There are 3 nested groupings, the coarsest first. Each group lies inside one group of the grouping before and may be the whole of it. The rows also spread widely along 12 directions, which tell nothing about the answers.
In the rows, 128 means zero.
Some rows, each with its group in each grouping after it:
[122 124  91  99  87 127 106 101  90 107 128  78 108 112 122 138 114 138
  96  77 132 128  78 169 168 142 134  94  91  94 141 126]
j449 kepa j802
[ 85  90 136 136  94 149 110 159 196 140  77 141 129 116  98 166 166 186
 132  98  97  98 145 131  93 204  76 158 142 108 147  84]
j982 Fovem j396
[143 144 153 144  82 132 119 114 174 135 149  95 140 147 102 138 145 100
 111  95 112 153 151 209 119 115 174 186 142 124  97 107]
j982 Fovem j351
[103  91  89  63 114 170 147 103  77 142 112 151 121 103  79 134 163 104
 146 119 147  74 119  45 145  90 127 101 122 108 140 147]
j285 Dulet j179
[133  76 147  96 163 150 146 132  91 123 145 190 124 112  57 145 178 120
 135 128 113 108 106 104 118  82 116  72 171 113 131 128]
j449 Zefo j178
[126 106 117 169 112 163 124 155 128  65 102 170 142 101  64 180 159 137
 115 116  93 125  93 130  89 121 152  98 112  97 151 151]
j449 kepa j462
[120 159  71 113 105 169 182 155 147 127  88 147  69 120  44 162 117  69
 144 111 119 145 122 112 111  83 212 125 115 115 117 234]
j449 Diz j942
[128  89  95  74 128 147 160 110 121 128 152 126  93 147  99  94 147  88
 107  76 161 136 128 132 143 142 172 196 162 114 113  96]
j449 dabir j957
[140 113 171  63 109  90 106  88 130 165 171  96 118 131 103 137 159 184
 118  84 121 116 122 176 170 132  84  94 168 131 107  91]
j982 patef j617
[186 159 164 142  75 121 160 124 173  80 143 130 105 158  82 158 147 111
 113  62 119 192 123 185 109 108 168 207 133 142  96 148]
j982 patef j118
[ 61 106 122 142 112 118  64 180 127 132 150 111 182 101  47 148 187 162
 110  96 100  59 144 124 125 159 133 143 116  72 118 128]
j982 patef j685
[ 76 109 110 124  85 161 105 122  93 105 165 102 173 126  30 151 159 107
 110  96  91 101 118 185 110 113 167  98 119  80 121 133]
j982 damiv j64
[141  95 152 155  96 192 116 159 132 117  89 168 168 144 112 122 164 104
 145  92 130 122 142 110  95 118 156 157 117  97 126  84]
j285 lumom j842
[142 156  93 106  71 127 116  90 155 137 118 101 126 113 103 154 143 131
 121  99 145 134 119 100 156 106 161 151 105 146 109 150]
j449 Diz j633
[141 126 141 141  90 115 106 120 136 100 151  82 100 137  66 178 150 147
 104  68 100 151 111 205 131 125 143 127 124 103 121 147]
j285 lumom j887
[140  91 157 143 109 104 137 214 113  91 109 175 115 130  60 148 185 140
 122  51  99 120 122 101 130 148 106 156 104  83 117 157]
j449 Zefo j140
[131  67 135  86 145 133 149 144  73 107 115 162  99 116 105 120 156 131
 115  87 133 102  86 112 145 134  91  75 130  85 140 119]
j449 kepa j834
[132  98 156 123 123 131 109  82 102 121 138 130 142  99  99 163 169 140
 124 144 114 114 107 137 135  80 102  62 130 124 143 109]
j285 lumom j560
[127 136 100 136 112 147 109 115 159  85 124 103 127 100 101 183 130 181
 105  88 107 135  88 161 114 161 154 116 131 118 155 130]
j982 patef j118
[158 153 183 161 142 104 177 159 183 119  97 172  78 112 122 140 151  84
 112 133 101 158 146 158 103 116 133 197 125 132 111 157]
j982 patef j617
[113 149 151 164 129  82 146 172 156 136 105 147  64  91  88 156 156  84
 106 140  88 138 147 145 126 122 117 184  89 118 113 190]
j449 Zefo j178
[149 122 146 107  86  90 151 108 152  97 133 122  93 136 107 132 169 124
 100  63 129 155 128 150 147 160 106 218 125 136 112 104]
j982 damiv j64
[145 138 184 137 131  83 175 150 166 157 102 151  20 127  94 148 156  81
 132 123 103 158 155 163 128 105  98 182 124 124 104 182]
j285 lumom j887
[146 118 171 113  94  99 129 142 139 153  96 160 117 122 123 119 167 136
 136  99 133 110 137 105 152 129  75 139 110 124 105 114]
j449 kepa j834
[149 125 100 102  94 102 111 147 135 124 159 130 150 135  66 132 175 136
 128  60 155 111 143  65 161 124 178 193 145 117 101 147]
j449 kepa j802
[ 90 154  84  87 111 158 148 119 118 159 116 101 113 108 117 106 117  66
 116 121 139 101 140 128 146 120 196 163 106 102 117 150]
j982 patef j617
[145 138 153 114 129 122 178 141 162 167 125 149  61 135  75 134 136  61
 138 126 120 156 145 161 120  82 168 150 151 127  95 186]
j449 dabir j957
[154 160 132 142 127 113 118 161 180 179  60 122  95  93 154 151 129 127
 146 118 131 115 142  89 142 136 164 144 103 113 135 176]
j285 lumom j887
[152 118  68  87 129 147 157 118 109 100 122 146 127 116 107 118 146  98
 121  87 171 112 108  54 152 115 197 166 136 114 130 145]
j449 kepa j834
[ 99 118  98 100 156 151 121  85 146 165 120 120 110 100 118 140 128 117
 116 172 125 117 118 143 128 109 150  87 151 125 140 113]
j449 Diz j633
[118  81 163 157  97 120  85 141 143 106 118 156 176 100  89 147 198 165
 122 116 110 103 130 104 115 141  78 136 117 125 129  79]
j449 dabir j957
[111  95 154 133 158 132  86 185 156 185 115 137 131 127 110 138 159 144
 134 111 104  92 159 133 120 156 144 108 166  79 134 127]
j285 Dulet j179
[ 81 131 150 145 168 118 139 153 144 166 120 111  68 104 119 120 118  67
  89 150  84 126 143 237 116 148 142 140 113  83 124 143]
j982 patef j118
[148 124 109 119 135  89  96 107  63  92 171  87 137  84 126 138 152 122
  75  86 132 112  78 127 191 119 149 109  88 102 132 135]
j449 Zefo j178

New rows, each followed by its group in each grouping:
[114 143 158 118 115 114 121 124 156 164 119 127 127 108 117 129 152 119
 124 134 113 111 149 147 134 125 129 148 122 122 114 125]
j982 patef j617
[111 153  98 158  67 146 146 164 171 102  80 144 107 116  74 159 167  84
 130 100 121 129 161  84 106 134 157 244  83 123 117 181]
j285 Dulet j179
[133 105  87 115 138 158 147 113 121  62 115 142 127  90 123 143 144 142
 100  95 139 119  87  96 124 157 149 145 119 114 162 104]
j982 patef j118
[114  81 150 114 183 126 100  91  96 151 163 125 135  89 130 119 147 109
  99 165 116 103 100 165 147  98 124  43 146 106 141  89]
j449 dabir j957
[ 71  94 128 111 173 147 135 159 138 170  90 138  79  90 120 132 130 134
 117 144  98  90 122 154 111 170 112  85 139  82 156 123]
j982 patef j118
[112 132  85 132 124 149 148 100 121  81 150 102 122 105  93 135 140  55
  85 120 121 131 118 152 129 104 200 194 118 112 128 133]
j982 Fovem j351
[155 109 171 111 136 101 112 139 120 169 124 162 139 110 124 115 163 121
 138 131 138  96 140  90 154  96 113  97 133 120 113 121]
j449 kepa j802
[ 89  97 119 111 181  92 108 167 150 132 172 128 127 103  60 153 183 161
 105 109 102  87 140 113 135 158 152 148 183  96 131 135]
j982 patef j617
[113 131 120 140 100 156  73 147 109 164 107 106 170 111 124 133 127 127
 119 100 114  98 116 151 137 137 164  76  87  81 131 121]
j449 Zefo j178
[119 151 102 126 144 125 171 141 173 114  83 148  69  71 101 174 137 126
 126 139 116 123 118  87 117 133 143 156 121 133 149 191]
j982 patef j118
[113 129  85 147 143 124 105 104 142  82 168  99 116 108  78 173 134 123
  74 120 104 151  94 195 124 125 197 128 149 106 144 143]
j449 kepa j462
[110 136 148 132  97 149 108 141 155 154  76 119 125  97 125 159 124 161
 127 115 100 108 114 160 116 152 114  77 100 103 143 136]
j982 patef j118
[120  80 170 109 125 113 130 182  99 157 129 171 151 136  74 105 191 102
 137  80 120  76 155  95 135 131 119 143 133  83 100 122]
j982 damiv j64
[137 116 118 122 141 156 162  89 116  59 126 152 132  94 118 132 151  96
  95 129 132 138  94 124 118 103 150 161 123 129 147 106]
j982 patef j617
[105  89 140 133 139 101 108 145 138 122 130 104  63 126 103 146 147 147
  75  88  91 145 104 212 137 179  91 117 131  86 129 112]
j449 Diz j633
[124  73 145 128 150 173 151 132 103  94 118 191 130 122  83 129 158  99
 121 132 116 124 105 147  95 101 126  87 151 101 137 105]
j449 kepa j834
[109  66 103 110 171 168 148 143  81  82 132 195 131  98  48 147 170 113
 125 139 119  95  96  83 109  93 140  70 152  88 156 139]
j449 kepa j802
[ 97 145 151 128 100 100 131 193 166 207  82 131  77 119  98 131 139 115
 142 106  99 108 170 137 143 154 122 157  99  95 102 176]
j449 Zefo j140
[ 97 167 119 147  81 139 102 172  97 150 105  99 168  98  99 127 132  79
 120 105 107  79 136 135 141 109 192 126  43  71 107 184]
j982 patef j617
[144 102 129 112  90 125 130  94 132  83 139 139 133 111  79 157 170 146
 116  96 131 137 102 106 133 114 109 142 127 142 127 111]
j449 dabir j957
[ 69 137 128 157 165 114 122 132 165 135 144 118 105  81  93 150 148  94
  80 177  88 121 144 199 108 127 151 168 128 111 130 137]
j982 patef j685
[107 131  95 114 159  83 140 164 163 163 147 139  79 106  63 149 160 109
 119 127 124 107 151  93 147 124 183 175 163 111 113 193]
j449 kepa j462
[124  87 129  99 127 159 101 125 133 162 158 114 144 170 108 106 153 113
 117  74 138 114 155 165 131 144 174 154 179  96 116  76]
j285 Dulet j179
[162 133 178 121 123 108 132 124  86 154 112 155 138 110 146  91 145  56
 126 134 147 113 128 126 162  67 134 105  83 113  97 133]
j449 kepa j834
[119  62 150 118 162 116 108 216  81 152 138 149 131 141  72 111 187 119
 134  59 124  76 147  88 148 141 146 133 143  51 112 131]
j285 lumom j842
[132 142 128 137  97 150 125 128 131 140  90 147 148 112 136 111 133  76
 124 128 139 113 133 119 134 100 157 147  86 113 114 127]
j449 kepa j834
[124 102 144 146 138  71 122 185 106  83 124 149  90  90  64 166 176 140
 101  96  96 116 101 113 141 136  88 119 102  93 131 180]
j449 kepa j802
[125 133 110 132  67 183 126 132 151 135  94 128 141 136  98 134 127 105
 140  88 130 138 129 138 105 127 183 146 106 113 120 129]
j449 dabir j957
[117 144 104  69 112 138 172 129 107 162 147 138 116 126  54 119 149  64
 144 106 149  94 147  80 150  73 196 158 130 115  93 187]
j982 patef j118
[115 187 132 142 111  75 107  90 197 143 161  74 112  91 115 156 146 115
  90 140 107 144 150 186 147 122 164 213 121 148 108 143]
j982 patef j617
[ 89 127 119 106 111 189 176 170 133 155  86 149  77 135  56 141 119  85
 144 103 102 118 130 164  87 123 159 105 130  84 122 178]
j982 patef j118
[120 115 146 107  96  66 111 186 107 174 145 129 119 129  74 112 174 123
 120  67 127  85 151 103 178 137 124 153 113  81  82 159]
j449 kepa j462
[ 74 134  91 132  74 138 109 138 151 127  93 119 125  88  63 174 152 160
 127 110  99 101 124 113 130 153 117 133  90 113 138 157]
j449 Zefo j140
[168  81 186  98 123 118 162 117  88 108 138 166  95 138 108 117 163 118
 114  87 122 147  98 153 150 103  75 103 137 118 116 103]
j449 Zefo j140
[ 93  98 102 104 162 179  86 124 130 161 159 120 188 118  82 133 146 136
 123 129 121  77 135 134 111 127 199  91 176  91 138 100]
j982 patef j118
[133 149 141 141  59 170 136 105 193 137  81 126 130 125 114 161 131 119
 138 116 115 141 143 162  98 128 130 164 115 136 124 107]
j982 Fovem j396
[172 151 150 171 131 123 128 152 125  91  81 138 148  78 183 125 131  98
  96 110 124 124 103 114 137 128 167 150  61 103 144 135]
j982 patef j617
[102 128 139 144 133 160 159 135 166 145  89 153  73 129  89 141 130  73
 118 159  90 160 138 196  84 103 141 124 133 115 115 146]
j449 Diz j633
[156 134 165 107 101 100 188 121 135 133  96 148  32 111  99 150 138  86
 129 111 121 164 112 146 141  99  94 133 107 140 108 187]
j449 dabir j957
[149 139 145  54 105 147 191 113 102 161 109 167 109 115  99 112 145  78
 157 123 153  99 132  68 153  58 143 119 125 131 102 165]
j982 patef j617
[161 110 127  54 118 104 157  95  93 143 176 117  90 134  88 121 149 101
 125  77 155 129 112 118 178  88 155 123 152 128  97 143]
j449 dabir j957
[ 86 144  74 166 109 116  65  96 164  94 145  65 134  78 102 181 132 152
  71 134  99 139 109 196 128 155 160 137 106 117 155 124]
j449 kepa j802
[156 122 157 150  98 155 126 151 129 126  98 169 147 142 106 127 141 103
 130 102 119 131 123 146 109 105 157 117 115 103 120 122]
j449 kepa j462
[142 108 115 133 199  73 109 159 141 128 171 138 122 106  93 124 181 101
  97 121 133 110 138  82 158 117 189 182 158 109 110 150]
j449 Diz j633
[121  62 142 124 195 156 103 186 125 171 118 169 143 138 111 103 158 113
 126 119 118  90 137 122 112 145 159  88 176  68 127  92]
j449 Diz j633
[122 114 141 104 124  89 133 134 136 132 158 121 106 110  52 171 175 136
 118 103 103 103 126 124 151 110 109 129 149 116 110 166]
j982 Fovem j396
[130 164  82  88 122 134 155  94 112 149 156 107  90 111  85 138 121  60
 114 120 141 136 115 139 161  74 203 142 126 124 105 186]
j449 Zefo j178
[167  91 145  95 185  92 154 102 142 105 156 168  91 104 114 145 173 157
 109 117 137 140  99  96 155 122 109 137 187 147 145 105]
j449 Zefo j140
[141 162 119  78 125 130 163  79 126 142 119  87  51 102 132 156  89 123
 106 118 117 150  87 197 148 110 149  72 130 127 137 165]
j982 patef j617
[174 104 181 169 140 124  96 148 135 105 106 164 161 114 138 141 157 150
 115 109 111 130 103 146 119 130 118  84 123 108 136  97]
j449 kepa j834
[140  79 172 114 167 111 138 141 103 128 149 165  99 135  81 123 174 102
 115 118 113 125 118 145 134  93 110  95 156 107 108 121]
j449 Diz j633
[106 108 133 129 113 148 142  87 183 127 127 122  72 126  99 148 138 120
 102 136 101 172 125 228  96 146 112 158 156 137 132  89]
j449 dabir j957
[ 96  80 139 144 153 174 155 166 135 123  92 188 110 135  79 111 160  74
 121 141 107 126 140 152  82 118 136 134 135  96 132 110]
j449 Diz j942
[114 116 156 122 128  93 106 127 153 129 138 123 131  97  96 155 178 172
 107 118 102 101 128 135 137 148  92 138 136 120 128 116]
j982 patef j617
[143 119 112  87 199 149 132 119 131 187 146 114 115 125 140 112 109  83
 119 127 133 120 127 171 137 121 227  83 187  90 141 130]
j982 damiv j64
[114 163 111 117  72 204 169 128 180 152  56 145 100 121  99 159 100 107
 154 127 115 139 129 151  81 122 171 124 113 123 136 166]
j982 patef j118
[165 135 132  91  94  91 142 105 175 148 111  95  44 142 135 144 128 160
 107  59 138 175 113 176 161 169 113 150 146 140 118 119]
j449 Diz j942
[117 107 125 123 180 121 134 113 131 145 175 139 127 122  74 120 160  65
 104 158 125 128 143 151 131  70 189 137 167 119 110 127]
j449 Diz j942
[184 148 160 102  94  97 151  94 102 104 154 133 131 112 100 137 161  99
 121  90 142 134 108 108 166  64 135 138 104 144  95 156]
j982 patef j118
[ 80  74 104  98 170 143 159  77  96  61 151 150 113  74  95 132 174 115
  81 154 123 106 101 121 124 131  98 152 140 120 162  76]
j982 patef j617
[155 165  90  99  60 143 108  74 135 139 148  77 146 137 102 139 126 100
 123  83 153 141 120 138 163  81 210 149 107 136  93 146]
j449 Diz j633
[ 42 104 104 104 128 118 120 126 115 165 161  74  56 125  49 147 148 102
  99 114  95 112 144 201 146 135 130 145 136  79 114 151]
j285 lumom j842
[134 178 119 113  67 103 106 119 147 168 130  72 133 120 105 141 130 103
 122  78 128 123 145 153 159 126 187 160  96 115  97 168]
j982 damiv j64
[ 94 159 117  88 100 158 167 139 127 191  98 112  82 129 106 108 102  59
 130 115 119 112 145 171 135 114 176 134 106  90 102 169]
j982 patef j617
[175  79 158 137 127 148 105 144 135 102 140 143 159 161 126 124 174 141
 113  53 134 134 126 147 119 152 149 162 164 102 130  64]
j285 Dulet j179
[ 89  70 115 129 133 135 125 110 112  67 149 136 110 110  60 149 179 135
  86 114 101 129  99 158 115 137  95 125 132 109 141  88]
j449 Diz j942
[120 148  99 122  89 140 126 140 135 102  72 112 117  84 123 166 125 159
 118  91 112 107  95 113 131 166 132 119  80 103 152 152]
j982 patef j617
[131 113 106 147 116 158 101 108 112  79 124 101 142 100 116 167 139 127
  97 102 112 130  89 159 129 127 153 107 104 102 156 123]
j285 Dulet j179
[141 123 144 170 139 117 114 178 119 115 104 118 137  96 140 132 141  92
  97 103  97 105 114 146 135 137 161 133  88  79 130 139]
j982 Fovem j351
[109  80  97  85 161 129 138 108  51  75 170 109 116 100  99 124 151 123
  76  82 133 103  73 142 160 138 137 104 125  82 147 106]
j982 patef j118
[ 99 133  90 111  83  94 123 143 138 128 130  62  56 123  75 161 142 141
 105  47 119 136 128 158 164 174 142 193 112  91 118 167]
j285 lumom j842
[115  76 167 102 101 147 132 152 119 136  96 153 117 135  78 143 166 159
 136  82  96 106 118 152 104 159  75  73 139  91 138 107]
j982 damiv j64
[166 163 106 136  90  91 131  94 133  71 154  89 108 100 107 165 139 124
  84  78 123 168  91 147 172 115 171 179  91 137 124 163]
j449 Zefo j140
[146 108 175  64 128 102 149 135 123 212 120 187 106 122  97 121 179 124
 168 127 144  91 154  57 161  83  85 110 158 141  98 137]
j449 Zefo j178
[108  93 161 116 167 122 119 121  88 153 129 122  92 102 115 129 150 102
 111 149 106 105 118 170 142 105 100  66 123  87 135 127]
j285 lumom j887
[106  97 161 107 151  95 149 177 139 170  98 121  41 105 110 150 141 141
 117 104  87 108 124 170 138 176  73  88 147  85 136 148]
j982 Fovem j351
[116 115 131  92 118 160 145  90 133 160 127 142 108 121  99 137 134 122
 128 140 120 129 119 160 128 104 132  92 147 127 131 112]
j449 Zefo j140
[ 91 121  68  93  78 134  77 114  89 136 165  79 169 125  70 127 150 136
 109  64 141  84 121 128 169 130 171 122 109  86 107 123]
j449 kepa j834
[ 96 103 138 147  77 181  76 183  98 159 101 108 162 150  75 137 141 129
 139  78  90  89 139 177 105 130 159  73 102  50 124 129]
j285 lumom j560
[140 158  96  66  96 154 195 116  97 131  70 124  56  95 131 134  99  95
 132  93 146 125  85 100 153 113 144 100  79 113 131 193]
j982 patef j118
[163  68 185 171 156 142  98 167 121  96 134 165 158 139  98 153 178 144
 120  99  95 131 118 151  99 114 139  99 160  87 141  94]
j285 lumom j560
[110 104 131 125 101 132 122 147 158 134 133 155 136 131  53 145 194 114
 136 102 122 103 170  79 121 117 132 206 141 118 109 135]
j285 Dulet j179
[ 92  88 111  78 138 122 163  88 108  71 153 121  53  97  47 185 158 169
  95 103 103 130  71 163 125 139  76  93 158 122 155 137]
j982 patef j118
[101  95  79  89 126 170 131 123 115 137 122 150 142  96  63 146 154 129
 143 129 136  89 114  61 125 111 163  89 140 109 141 147]
j449 dabir j957
[101 121  92 129 184 159 136 148 116 125 138 119 129 104 119 106 126  66
  91 127 126 105 123 148 124 133 221 157 128  75 138 131]
j982 patef j118
[131  92 106 146 103 162 108 185 119  79 127 162 180 135  42 153 170 139
 132  69 124 105 119  84 103 129 177 139 136  80 127 133]
j449 kepa j802
[155  88 113 109 147 105 142  97 105  52 188 125 104 125  84 147 184 112
  81  78 135 146 106 127 148 120 144 197 158 125 130 119]
j285 Dulet j179
[ 47  92 144 108 165 128 101 138 102 177 157 117 140 109  96  96 158  95
  96 148 103  64 155 185 134 137 123 115 132  74 121  94]
j982 patef j617
[115  62  94  93 180 154 153 139 100 103 131 161  98 125 109 105 154 100
  97 104 143 117 104 101 134 149 152 145 156  89 144  97]
j449 Diz j633
[121  95 125 143  92 150 115 163 153  94  99 153 122 125  47 184 171 173
 131  82  91 129 110 118  98 146 115 114 132 107 132 143]
j449 Diz j633
[183 126 170  95  87 108 148 109 134 145 123 164 128 131 117 118 173 123
 145  90 153 132 138  83 160  90 112 167 127 155  97 111]
j449 Zefo j140
[128  75 118  86 152 138 151 130  89 125 115 154  95 101 108 125 150 123
 123 107 136 107  93  96 142 129 108  89 135 103 143 124]
j449 dabir j957
[110  87 182 110  87 135 113 130  88 128 117 145 157 113  96 131 174 156
 124  97 108  84 115 136 126 130  49  73  97 101 121  81]
j982 patef j118
[144 132 139  98 142  53 156 136 171 164 128  92  16 122 138 122 131 114
  93  80 129 165 134 174 170 176 123 196 144 124 112 151]
j449 dabir j957
[104 109 194 195 106 112  63 210 184 157 103 154 152 124  61 181 184 179
 129 115  53 118 154 178  82 158  88 108 131  93 121 125]
j449 Zefo j178
[132 145 177 125 109 108 186 131 144 117  92 163  60  93  85 167 149 107
 128 147  90 139 120 152 118  91  80 123 108 138 119 182]
j982 patef j617
[133  99 148 131 130 123 146 147 136 103 119 139  73 142 103 126 142 108
  95  80 108 161 111 199 117 160 114 154 138  95 122 111]
j449 kepa j834
[ 85  77 125 115 137 136 144 162 117 124 141 116  49 142  57 140 137 113
  95  83  87 143 113 221 111 167 122 111 155  72 129 135]
j449 dabir j957
[141 134 109  94 168  58 138 117 123 124 179  78  73  92  92 165 144 122
  90  97 119 116 108 133 184 127 155 136 152 112 122 180]
j982 Fovem j396
[124  97 152  93 184  96 123  81  91 117 191 111 106  90  90 153 158 138
  88 143 101 122  86 188 152  89 107  50 159 115 137 126]
j982 patef j118
[159 145 140 139 139  66  94 130 128 106 153 111 164  75 129 140 175 142
  98 103 129 101 121  86 174 125 150 171 101 121 121 135]
j982 patef j617
[ 62 117 107 112 151 125 121 122 148 152 119  97  91  85 117 137 137 131
  92 140 107  98 130 166 131 169 116 138 125  99 147 114]
j982 patef j118
[ 71 103 147 115 104 178 129 146 126 178  79 148 124 119  88 132 140 110
 143 140  89  91 143 172  92 138 107  67 116  84 135 117]
j982 damiv j64
